All rows are made from the same 9 directions, up to rounding. Whole rows:
[[-46 -20  40   7  16 -40 -17  17 -35  -3  37  10 -49 -23   0 -11  25 -44
  -39 -16]
 [-18 -57  65  28  -1  -5  33  34   8 -24  14 -10 -31   2   5 -41  24 -17
    2 -26]
 [-10  13   9 -26   9 -19   4   0 -15  26 -12  11 -25 -17   2   4 -13 -18
  -15  46]
 [ -1   8 -38  11  -7  -1 -55  34   5  -6   8  36 -34  31  15 -11 -16  35
   27  27]
 [ -5  13   6  11 -21  40  35   7  20   3 -15  -4  13   0 -12  25 -17  -3
   -6 -16]
 [  4  10 -29 -27  -8  43  -5 -11  27   5   7 -14  37  32  -8  -2 -37  34
   23  15]
 [-14  12 -18  14  -4  15 -26 -28   7 -40  30 -13  17  24 -37 -25 -38  31
  -12 -18]
 [  4 -30   6 -44   9  -4  25 -30  12  38 -21 -23  63  -8  23   5  23  17
   26  15]
 [-31 -32  41  21 -23  52  21  52  15 -31   7  14 -45  19 -20 -37  -8  -3
  -32 -43]
 [-19  10   2 -27  -3  -5   7 -12 -10  23 -39  23 -10 -18  -9  -3 -19  10
  -32  38]
 [  6 -10  -8   7   3 -28 -26  -7  -4 -22 -20  21 -23  11  -6 -53 -16  42
    1  34]
 [-14  -3  -5  18   1 -30   3 -27  17  17  13 -24  53  -2  21  34   1  16
   51  15]
 [ 43 -15  -3  -2 -10  34  16   6   5 -29 -43  12  -8   9 -14 -43  12  22
  -21 -29]]

Rows cut short, each followed by the rest of it:
[-68 -24  31  34   8 -66 -10 -26 -27   8  19   3  20 -43   9  29]
[ 44 -15 -24 -36]
[ 29   2 -23 -48  18  13 -23  -8   3   1  23 -19   5  30  -1 -32]
[-21  11  21  33]
[ 11 -11   6 -67  13  32   2  26 -12  27   3   3 -24   4   7 -16]
[ 10 -28 -21  10]
[ 41 -12  -5   7  11 -35  -3  21  -7  18 -18  11 -11 -10  45  15]
[ 50 -13  40  12]
[-23 -45   6 -30  10 -27 -33  -1 -24   2 -26  37 -19  -6   8 -57]
[ 29  34 -32   6]
[ -6   8   1 -31   7   2   2 -36 -13  -8 -14  -3   3  -7 -33 -33]
[-28  11 -44  15]
[-30  19  -4 -49 -12  43  16   9   6  44 -20  14   3  -5  -6  27]
[-29  -4 -26  26]
[-17 -34  -5 -30   4  16  -9 -10  13  15  20 -18  52  15  16  -2]
[ 21  22  22 -21]
[ 12  44 -19  17 -10  19  -2  10  -2  -7   1   8 -20   0 -16  28]
[-24 -17 -13  -3]
[ 37 -24  35 -34  19   5  47   0  -8  15  -2 -33   8 -18  12  -3]
[ 41 -50  -2 -16]
[  3   9   0  36  -7 -19  -1  11 -26  -4 -25  31 -19 -36   6  34]
[ 49 -26 -36 -49]
[ 19   1  -4  30 -18   7   1  55   2   0 -37  44 -50   0  21   8]
[19  0  6 -1]
[  7  -3 -29 -47  -1  47 -22  44  10  37  21   8   3  26  32  25]
[14 -8 28 -1]
[-34   1 -22  -5  -7 -11 -28 -28   9   1 -15  16  22  11 -10 -18]
[-34  60   1  33]
[-17   0  40   9  -9  10  61 -36   1  -6 -26 -22  28 -33 -33   8]
[ -4 -17 -47 -31]
[-36 -20  37  -6 -27  41  60  12  28  23 -39   3  17  -8  -5  11]
[-13   9 -13  -1]
[ 33 -41  16  -6  10  11  19  -9  10 -20  10 -34  33  12   6 -32]
[ 36   2  19 -41]
[ 37  23  -5  48 -23 -13  39   1   3   2 -81  30  -5 -34   8  36]
[20  4 -4 -4]
[ 47  23 -11 -32  16   7   5 -18 -19  -6  -9 -11  -9  -7 -18 -14]
[ -3 -23 -25   6]
[-34  -3  -6 -28 -13  28   4   5  27  29  -4   2  21  20   5   6]
[-39  32  21  40]
[ 30  32 -40  59  -2 -40 -36   3  -1 -16  10  11  -5   4  19  34]
[ 7  8 46  4]
[-16   2  -9  -4 -11 -15  -7  21   3  33 -40  40 -19  -7  24  13]
[-5 22 12 47]
[-14 -35  11  -7  16 -40 -24  21  -8  20  21   6 -12   1  40  -6]
[35 -5 33 18]
[-16 -10 -14  46   6 -50 -42 -48 -14 -45  16  -2  29  -4 -15 -21]
[ 15  37  -9 -37]
[-14 -35   1 -69  12  12 -13  20 -21  47 -11  21   3 -11  30   1]
[ 53 -12 -23 -12]
[-23  36   2 -12  -6  31  20  -6  -8  20  14 -10  11 -20 -19  55]
[-11 -44 -39 -25]
[-21 -15  44  39 -11 -24  47 -12  10  -6 -30  -4   3 -24  -6  -2]
[-3  2 -5  4]
[ 61   3  -9 -16   9  33  18 -13   6 -23   6 -34  19  15 -13 -20]
[  5 -11   6 -26]
[ 31  23 -46  -6 -14  28  -8   9   6  22 -30  19  26   0  19  47]
[ 22  11  13 -19]
[-48  23 -31  -8  15 -52 -62 -27 -37  27  27  20  11 -25  10  43]
[ 15  -5 -20   3]
[-53   4  37  35 -15 -19  17  17  10   0  -6  17 -43  -6 -11  -4]
[-46   3  -6  45]
[ 31  15 -39 -11  -2  47 -19  -7   8 -21  22 -16  28  27 -14   1]
[ -2   9   2 -43]
[-24   1   7  15   8 -14 -29 -15 -10 -43  39  -7 -24  15 -35 -47]
[-34  10 -24  -1]
[ 23  26 -20   7 -18  24  27 -46   1 -15 -60   5  40 -20 -34   9]
[ -6  25 -44 -33]
[ 48   1 -20  -9   2  11   7  -9  17  -5 -15 -14  22  18   7 -13]
[-5 22 36 16]
[  4  -4  18  59  -6  -1   6  34  15 -29  44 -16 -22  15   7  12]
[  4 -25  35 -27]
[ 35  17 -37  57 -22 -19  -6 -20  22 -28 -56  22  18   9   0  -6]
[-16  68  34  18]
[-24  23  19  40 -21  36  28  16  17 -20  24 -13 -10   4 -28  27]
[-33 -25 -14 -30]
[ 10  -5  -2 -24  -3  -2  21 -42  -6   5 -64  10  27 -21 -15 -21]
[  2  32 -34   8]
[-13  39   0 -22  14  -5 -10  -3 -37  16  24   2 -27 -29 -16  36]
[  1 -62 -52  -8]
[-21 -26  46  14 -18  38  49  21  12 -11  -9  -5  -6  -6 -15  -6]
[  9 -17 -30 -46]
[ 12 -27  13 -28  28 -42 -17 -24 -11 -13   7 -12 -13  10  -2 -71]
[-10  19   9  49]
[-36 -39  46 -21   2 -13  21  14  -4  16 -22  15 -27 -12   5 -35]
[  3   2 -21  28]
[-46 -12  10 -18 -22  12  34 -13  18  47 -54  17  42 -20  10  31]
[-4 31 -6 19]
[ 16  53 -45  47  -8 -23 -35  10 -19   1  -5  32 -16 -18  11  66]
[ 17 -17   0 -18]
[ 21  -3   8 -25  -2  17   8  42  -6  11 -32  30 -57   2   8 -24]
[ -1 -11 -14  28]
[-15  -3 -31  -9  14  -7 -66  -8  -8 -20  58  -5   6  30  -4 -22]
[ -6  20  10 -11]
[  0   3 -28   4   3 -12 -53  21 -19  -7   7  34 -30   7  10  -7]
[18  9 -8 -9]
[ 13  15 -38  14  -6 -12 -35  15   1   7 -10  28  -7   9  22  18]
[ 6 22 28 15]
[ -9 -14  28  23 -14  15  13  29 -15 -31 -30  34 -56 -12 -23 -34]
[ 11  -8 -62 -38]
[-25 -53  14   7   6  -5 -30  12  -9 -27  30   5  -2  12   5 -40]
[ 42  13 -12 -56]
[ 48  14 -16 -38  12  35   0  25 -10  14  17 -11 -10   5  11  19]
[ 25 -47   1 -20]
[ 17   7 -27 -45  31 -33 -45 -13 -33  23  21   2  -1  -8  19   4]
[ 27 -18   0  17]
[ -9  17 -26  50 -11 -11 -43   4 -11 -37   9  27 -18   5 -13   1]
[  2  18 -17 -36]
[ 11   4  31   4   7 -13  46  -9  -5  15  -5 -24   7 -29   4  29]
[ 17 -46  -2  -4]
[  1 -14  -3  29 -10  32  -6  40  31 -12  54 -21  10  37  19  17]
[  6  -5  55 -33]
[ 23 -12  18  20  -6   7  18  35  18 -16  -8   2 -38  18   6 -28]
[-13   2  27  22]
[-18  27 -23 -15 -17  19   6  -7   7  34 -36  21  21 -11   0  41]
[-18  17 -10  18]
[ 37  47 -51  -1 -18  34   0  -8  20   6 -31   8  22  13  -6  30]
[-32  27  18  18]
[ 47  36 -16 -26   8   4  -3  19 -14   5 -25  20 -57   1  -5 -14]
[-24 -19 -11  52]
[ 15 -38   4 -38  -4  37   5  29 -11   8 -39  30 -12  -3  10 -27]
[ 51   3 -38 -43]
[-13 -19  11 -39  23  12  -4 -35   5  -7  68 -59  46  21 -15 -23]
[-12  -9  11 -12]
[  4  -1 -13  35 -24  14   1  28  32  -5 -21  19  -5  23  14   3]
[-18  39  42  17]
[  2  32 -14 -16  11  -8  -6  11  -5  41  33 -13   3  -7  24  63]
[  1 -45  30  24]
[  0 -54  19  15   3 -21  -3  38  15  10  12   1  -1  14  50  -8]
[45  8 60 -1]
